There are 4 ways to turn a row about zero (a turn may also mirror it). The second row of each pair is the first, turned, with some noise. The first 36 pairs use one turn. New pairs use 2 turns, one after the other, and a turn may come again.
Known pairs, each followed by its turns in order:
[ -7.1  -8.2  13.0  -5.3   4.6 -22.9   3.6  -3.8]
[-1.5  2.0 15.9 17.7 -7.0  6.9  9.9  9.6]
Dide

[ 16.7 -23.8   3.0  20.9  -6.1  21.3  13.5   9.7]
[ 19.0  15.6  -2.1  22.8  18.1 -26.5  -2.6   2.7]
zus

[-11.5   0.4 -16.0  -9.9 -16.4  23.4 -11.1   7.7]
[-15.3   9.3  22.0   7.5   2.7 -22.6  -8.4   6.0]
Borut

[-16.5  28.2 -31.4   3.9 -24.9  10.9 -13.1   9.3]
[ -9.6 -44.1  22.7 -21.2  10.0 -11.0 -16.2   2.2]
zus

[  7.2  -3.3  19.1   5.7  12.9 -28.7 -25.7  -8.8]
[ 11.4  11.6   2.8   7.9 -25.7   8.0  33.5  10.7]
Dide

[  4.9 -38.9   3.6   5.8 -10.3  23.8 -20.1 -20.5]
[ -6.3   9.2 -19.5  24.3  22.6 -17.0 -30.6  12.4]
Borut

[  0.3  13.5  11.0  15.5 -15.6 -20.2  -8.8 -20.2]
[  5.7  18.4  20.5  15.2  10.9 -24.7   4.8 -14.2]
nodu

[-23.3 -37.2  18.0   3.3  19.3 -18.0  27.9   4.1]
[  0.9  -1.7 -18.5  -0.8 -17.5 -30.7  -8.3  44.3]
nodu

[-15.2 -40.0  -9.4 -35.0   1.2 -29.1  -4.6 -18.8]
[ 38.6   2.1   4.3  26.6   0.4  20.5 -21.9  29.2]
Borut

[ -6.9  16.8 -14.7   2.5  -6.4   8.8   8.3  -6.3]
[-11.3  -2.1   7.8 -14.5   5.2   0.4   1.1 -15.2]
nodu

[  1.0  11.5   7.5 -11.9  23.2  12.5  25.3  18.0]
[  1.7 -10.5 -19.5  14.1   9.3   5.6  31.3 -22.3]
zus

[ 26.1 -39.5   8.4 -38.1  18.0  21.1 -11.8   0.4]
[ 20.0   3.5  -2.3  47.6 -28.2   1.5  21.2  28.5]
zus

[-30.8   3.2 -19.9 -12.6 -17.1 -18.2   7.7 -15.2]
[  3.7  21.9   6.6  21.5   5.1  -8.5 -29.8  17.7]
Dide

[ 2.0  7.5  2.9  2.7  5.1 13.2  2.6 22.5]
[  3.0 -11.9  -1.9  -6.8   6.3  10.4  14.6  10.4]
nodu

[-12.7  11.9  35.4  -5.8  11.8   5.9  10.9  13.5]
[ 11.2  -1.1  -1.2 -14.6  21.1  -8.0  32.7 -11.8]
Borut

[  4.7  19.0  13.5 -16.4  -3.8   3.1   4.6   6.2]
[  6.9   9.8  11.1 -20.1   6.2   0.1   5.2 -10.0]
Borut

[ -4.2  -5.7 -19.5  15.2  -5.2 -19.9  16.5   3.0]
[  5.6  14.4  10.5  -6.3   5.6  23.3 -16.1   8.1]
Dide

[  1.7   2.5  -5.5 -27.7 -16.7   1.6  -5.0  -1.7]
[ -1.9 -12.4  25.1   8.2 -11.4  12.1   3.5   4.5]
zus

[  3.9  10.4  23.8  -8.3 -16.9  13.8  11.9   9.7]
[-0.3  3.9 16.3  8.7 22.6 13.0 22.9 -0.8]
zus

[ -2.8  22.3   1.2  -8.7  44.1  23.1  10.1 -26.8]
[ 22.9 -15.3 -13.2  26.1  -5.4  -2.2  -5.9 -46.7]
Dide

[ -1.2  13.1 -32.1  22.0  -8.7 -31.0  40.5 -29.9]
[-27.9 -25.8   5.4 -12.7 -23.1  45.6   0.2  29.1]
Borut

[14.6  6.8 -3.5 -8.4 30.6  9.6  6.4 -4.7]
[ -7.3  11.5  10.0 -12.4 -15.0  24.2  -3.6  10.5]
nodu

[ -4.6 -12.3  -4.2   0.5   5.0 -25.8  20.2  -7.0]
[ 2.7  9.9 26.7 14.5  7.4 17.1 -5.9  5.4]
Dide

[-10.2   9.7  -8.5  20.5 -14.0   4.7  -8.5   5.9]
[ -3.1   3.4 -20.2  -8.6  -3.2   6.5 -12.9  15.5]
Dide

[ -6.4   7.3  14.3 -52.7 -11.9  15.6  35.4   8.1]
[ 13.7  25.0  42.6 -12.7  39.5  16.1  14.5   0.9]
Borut

[  3.1 -14.0  16.8  -7.8  -6.6 -15.1  -5.8 -13.3]
[  1.8  24.0   8.3  -2.2 -10.3   8.8   2.9  11.1]
zus

[ 13.4   5.4   5.8  -1.9  38.2  16.4 -28.6  16.5]
[-12.4 -19.7 -41.7  16.8  -0.5   4.0  10.0  25.7]
zus

[ 11.9   2.7  10.1  -1.4 -38.1  29.2   0.2 -18.7]
[-21.9  21.1   0.9 -22.7  22.9 -13.4 -22.1  13.7]
Borut

[-13.2  19.9  16.2 -41.8  -2.2  13.4  12.9   8.6]
[  0.6 -19.5  17.2   5.7  -0.3  26.9  39.7  -6.0]
zus

[-20.8 -22.0  -6.4  10.9  11.5   0.9  22.9  -0.2]
[ -0.8 -11.3 -11.1 -18.5 -15.5 -23.4  -4.6  15.5]
nodu

[ 4.6 -0.7 14.6 14.4 -8.2 11.0 -5.3 15.1]
[ 19.0 -10.4   2.4   0.8  17.7   3.0   3.7   5.9]
nodu

[  8.3  13.7   0.7 -16.9 -15.2  15.4  -5.6   9.3]
[  0.3  -9.4 -10.1  -7.2  15.6 -26.1  -1.7   5.9]
Dide

[ -0.5  37.4  16.0  15.6 -20.0 -25.2  19.0  13.3]
[ 14.1 -17.3 -17.4  10.4  23.8  23.1   0.1  40.2]
Dide

[  2.7   6.8 -11.1  -2.1 -14.1   3.0  -8.9  39.8]
[ -6.8  24.6  16.3   6.3 -24.6 -19.6  11.5 -12.2]
Borut

[ -2.0   9.9  -5.1  -2.1 -30.7   4.0   3.4 -20.1]
[-14.9  -3.2  12.8   2.9  16.5 -10.0 -13.1 -27.5]
nodu

[ -9.8 -48.1  12.5  20.9  14.5   5.7 -16.7  11.0]
[ 48.5  -3.0 -22.4  -7.0  -9.4 -10.9  -0.8  21.4]
nodu

New pairs, each followed by its turns in order:
[ 40.5   3.0  -6.4  17.0 -17.8   1.0  -4.7 -12.9]
[  5.2 -11.8 -24.0  -1.5 -14.8 -34.4  -2.2 -22.5]
zus Borut

[  0.8  -5.9  29.4 -28.4 -34.6  -3.9 -20.3  10.6]
[ 17.5   9.1 -13.8 -22.1 -29.7  28.1  -6.5 -29.5]
nodu Dide

[ -9.3  -2.5  15.3  12.9 -16.8   1.8 -11.5  -5.4]
[-14.0   5.1 -19.0   8.7 -11.2  10.7 -10.7  -3.7]
nodu zus

[-2.5 11.2  8.4 33.1  5.1 -4.5  1.5 34.5]
[-11.2 -23.2   6.8   9.5  -7.9  -1.0  -9.1  39.9]
nodu nodu

[ 15.1 -20.0  11.5   7.4 -43.3  19.4   0.4   1.0]
[ 15.1   1.2 -30.9 -17.6  -4.7  -2.7  28.1 -31.3]
zus Borut

[ 13.1  16.1   8.7 -11.6   5.1  15.6   5.2   9.7]
[-12.1  -4.9   2.8  -2.8  -4.9  18.9  -9.7 -21.6]
zus Dide

[-14.7  -3.1   9.3  14.9  -7.3   4.7 -11.6  11.5]
[ -3.4 -10.5  18.3  -6.7  -1.7 -18.5   7.5   2.9]
Dide zus

[-10.1  10.7   2.4  23.8  25.1  -1.1  -1.9   5.7]
[ 15.3  13.7  15.1   0.2  -3.7  -9.2 -21.7 -10.0]
zus Dide

[ 25.0 -24.1 -15.0  14.0  10.4 -11.3  27.1  19.8]
[-14.0  -2.3 -34.1   1.8   6.5   7.5 -32.2 -13.1]
Borut Dide

[-13.3  35.2  13.4   3.5 -19.0  19.9  -7.4  13.4]
[  7.1  17.1  28.5 -34.1 -13.4   0.6 -21.0   1.9]
Dide Dide

[ 16.6 -11.4   8.7   6.4 -20.2  17.9 -23.4  -5.2]
[  0.9 -16.1  12.9 -14.9 -19.7   2.6   8.5 -33.0]
Dide zus

[ 15.0  19.5   7.5  -0.5   9.5  21.1 -11.2  11.3]
[-11.2 -10.4  -4.0  33.0  -4.2   2.7  13.0  -6.6]
zus Borut

[  3.3   3.5  21.9   4.4 -14.4  -4.5 -21.9  -3.4]
[ 25.1   9.3  13.3  -9.6   8.0 -10.7  -0.8   9.2]
Borut Dide

[  7.0  18.3  12.4   7.6   1.9  25.7  -0.2 -10.9]
[  1.1  -5.9 -14.4   8.7  -1.8  16.8  25.4  10.1]
nodu zus

[ -1.9 -19.1  14.4  17.8   5.6   1.2  -5.8 -20.7]
[ -6.6  -4.7   3.1  28.5 -23.9   6.1  -2.6  -9.1]
Borut Borut

[ 1.4 36.4  2.1  3.7  1.2 13.1 26.6 -7.3]
[-11.8 -13.1  21.8  32.3  -5.8 -22.1  -5.3 -14.1]
Borut Dide

[-10.7 -38.7   3.0 -23.4   7.4  14.1 -11.0   0.2]
[ -6.4  18.2  -7.3  19.0  23.4 -37.2  -6.2   6.7]
Dide nodu

[ 27.3 -19.7  20.4  11.2   4.4  -2.9   7.6   2.1]
[ -2.2  25.7 -22.5   0.8 -11.0 -12.7   8.3 -17.3]
nodu Borut

[ -4.9 -14.1   2.6 -38.3   9.0  -4.0 -22.8  -4.4]
[ -0.9 -41.8  -2.4   3.5  23.9 -11.8  -3.6  -1.7]
zus nodu

[ -9.1 -15.6  31.7   9.0 -10.9   9.1   0.1 -16.8]
[ 16.2  -5.0  -0.1 -32.5   8.0 -16.9   1.6 -15.4]
Dide zus

[ 18.1  11.9  -6.3   4.9  11.3   9.8 -15.7  -6.3]
[ -1.5  25.1  -1.4  10.0 -12.5 -10.7   2.5  -2.0]
Borut Dide

[ -3.4  11.6   4.0  28.8  12.3  -4.3  -2.1 -22.3]
[ -5.7   9.7 -12.3  -6.0 -11.3  27.6   2.8 -19.6]
zus nodu

[-27.4 -13.1   3.0  -8.6  -0.2  27.8 -18.2 -13.7]
[ -5.1 -30.3  -1.8  25.8  -6.8  19.3 -11.3  15.3]
zus nodu

[ 19.0 -25.5   6.4 -12.1 -41.6   6.4  -1.9 -33.8]
[-10.9 -11.3 -20.0 -33.3   1.0  15.2  14.1 -39.2]
Dide zus

[ -1.4  16.3  -2.9   0.1 -17.8  10.9  -1.9  24.9]
[ 6.1 -4.2  0.9 25.0 11.7  3.8  2.8 18.8]
Borut Dide

[ 17.7 -26.9 -13.5 -32.1   1.6  -0.2 -10.8 -29.8]
[-28.6  28.7  27.3  10.4  12.3 -17.9   7.7   6.4]
Dide nodu

[  1.9  -7.7 -20.9 -27.3 -37.3  23.8  11.2 -18.3]
[-11.9  36.7  -6.6   7.5 -37.2 -21.5   2.4 -12.5]
nodu Dide

[ -3.1  -8.8  16.3  24.1 -35.3 -17.5 -15.8  -2.4]
[  4.7 -11.9 -38.3  -3.0 -15.7  28.2  -1.6  -7.2]
nodu Borut

[ -9.7  27.1  12.9 -22.2  -9.1 -20.5 -20.5  14.4]
[  6.5  -1.2  19.0  11.6  29.2 -18.8  24.8  23.8]
zus Borut

[-19.8 -20.3  -1.5  24.7  -0.1 -26.6   7.3  -9.4]
[ 22.6  -1.2  20.3 -32.2 -11.9   3.1 -14.1  -0.1]
zus Borut

[  2.5  29.8 -10.2   2.2 -38.8   3.9  38.4  -6.3]
[ -3.0 -14.4  11.6  -9.5   0.4   8.5  54.8   0.2]
Borut zus

[ -1.6   2.6   9.7   1.2  19.2 -25.8   8.7   7.7]
[-10.7   9.9   4.7  -4.4  -9.5  -1.8  31.4   5.0]
nodu Borut

[ -9.7 -18.7  -7.3  -9.7  10.1  -1.0   7.0 -12.0]
[ 23.2  -5.0   3.0 -13.3  -1.6   7.0   5.6  11.1]
Borut nodu

[ 15.1  -7.9  26.3   0.3  -9.0 -28.2   2.2   2.2]
[  3.6 -11.0 -10.3 -12.7  -9.0  30.4  12.2  10.9]
nodu Dide

[-14.0  15.1   8.0   9.5  11.0  24.2 -13.0   4.2]
[  2.7  -6.2  31.6 -10.1  -3.2  -2.6 -12.9 -16.2]
zus Dide

[-29.2   7.1 -24.1 -18.6 -19.2   1.1  20.5   8.1]
[ 16.2  -0.5  -4.5 -11.8 -38.0  -1.3  16.9  16.9]
Dide Dide

[ 10.6   0.3   1.8  10.4   1.8  -8.3  15.8 -11.2]
[ -2.6  -8.6  -9.0   0.5   1.7   2.4  -3.0 -21.3]
Dide Dide

[-14.1   4.2  15.3  21.6  19.9  17.9  15.3  -4.6]
[ 18.5  -2.7  -6.3 -25.7  -6.4 -10.8 -15.0 -18.2]
Dide nodu

[ -2.5 -14.0  -6.6  18.3  14.8  10.6 -22.5  27.7]
[ 10.8  -1.4  12.4  43.1   0.3  -3.4  -7.3 -12.8]
nodu zus

[-34.2   8.2   5.0   3.4   4.7 -33.9 -15.3  -1.7]
[19.9  6.0 39.4 -3.6 12.7 -4.0 -7.0 19.2]
zus Borut

[ 31.1 -24.9   4.0  -0.2  20.6   3.4 -10.8 -23.8]
[-16.0 -11.0  15.2  16.4  29.8  12.4  -9.8  31.3]
nodu zus

[  9.6   5.7 -17.0   0.1  18.8  -7.8   0.2 -22.7]
[  0.5  -5.0  22.4 -16.1  15.8  16.0   3.6   5.7]
nodu zus

[-28.6  30.7   2.2 -10.3   5.6 -14.1  16.4 -10.6]
[  6.7   2.0  16.5   2.4  38.9   7.7 -20.7   7.0]
zus Borut

[ -4.2   8.1 -12.3  -2.5 -26.8  12.6   3.6 -10.1]
[-1.9 19.3 -7.9 15.5 -1.1  5.3  9.6 21.5]
zus zus

[12.8 17.2 -2.3 -5.7  7.6  4.3 41.3 -6.5]
[-13.8   7.9 -17.8 -32.0  11.2  12.8 -23.2  18.3]
Borut nodu

[  5.0 -30.6   3.2   4.7 -27.3  -0.4   6.8  16.2]
[-20.8 -20.0  -2.4 -13.4  22.6  -4.9  -3.9 -18.6]
Borut zus

[-11.0 -20.4  17.5 -22.5   9.1  -0.7   5.1 -14.1]
[ -9.3  -1.2 -11.9   7.0  -2.6   6.6   1.4 -34.7]
Borut Borut

[  7.8   8.6  -1.2   7.2 -11.3  22.1  -8.5  -4.4]
[18.7 -0.5 -2.0  1.8 -7.3 14.5  3.7 14.5]
zus nodu

[-8.0 39.1 -7.4  5.2  5.2 23.5  8.9 -8.7]
[ -7.8 -14.1  -8.6  18.5 -18.3  10.4 -33.9  -9.5]
Dide Borut

[ -2.0  -2.9   7.9   6.8 -10.8 -27.1 -34.1  16.6]
[ -7.4 -23.3  17.6  32.3  -1.7  -0.3   5.2 -26.4]
Borut nodu

[ 13.8   3.7   3.3  14.4 -11.6   2.0  12.4   7.4]
[  3.5  -2.3  -7.1  13.7   1.0 -10.6 -23.6   1.5]
Borut Dide

[ -7.5 -22.5   3.8 -17.6  -7.5   2.8  28.7  15.6]
[  3.8   8.2   1.6  36.4 -21.8 -10.6   3.7   8.7]
nodu Borut

[ 10.5 -25.4  10.9  -7.3  -3.1  14.2  -3.1  21.4]
[ 8.1 -9.5  2.2 -1.1  9.9 34.2 -5.5 14.5]
zus Dide

[  3.6   3.6   1.5 -19.6 -16.0   8.8  -3.9 -33.4]
[ 11.6 -27.8  -3.6 -11.4  -1.4 -19.0 -18.7  -4.4]
nodu Borut

[ 20.8  14.7  -7.7  29.6  -4.0 -13.2  33.7 -14.4]
[ 20.2  21.4 -29.4   9.6 -21.5  -5.6  11.9 -26.5]
zus Dide

[-2.9 -4.2 -1.0 19.5  0.5  5.6 -1.4 -3.0]
[ 6.5  3.2 10.3  4.3  8.8 -5.0 14.5  4.1]
nodu Dide

[-11.1  28.2  -4.4 -14.1  42.1   0.3   5.2 -14.3]
[ -7.7  32.0 -16.9 -19.8   9.9  17.7  28.3 -11.6]
Dide Dide

[  0.2 -14.6   9.7   3.8  22.1   5.0   5.5  -4.0]
[-17.1   0.6   9.0  -6.4 -11.3  12.9  -7.1  -7.3]
zus Borut

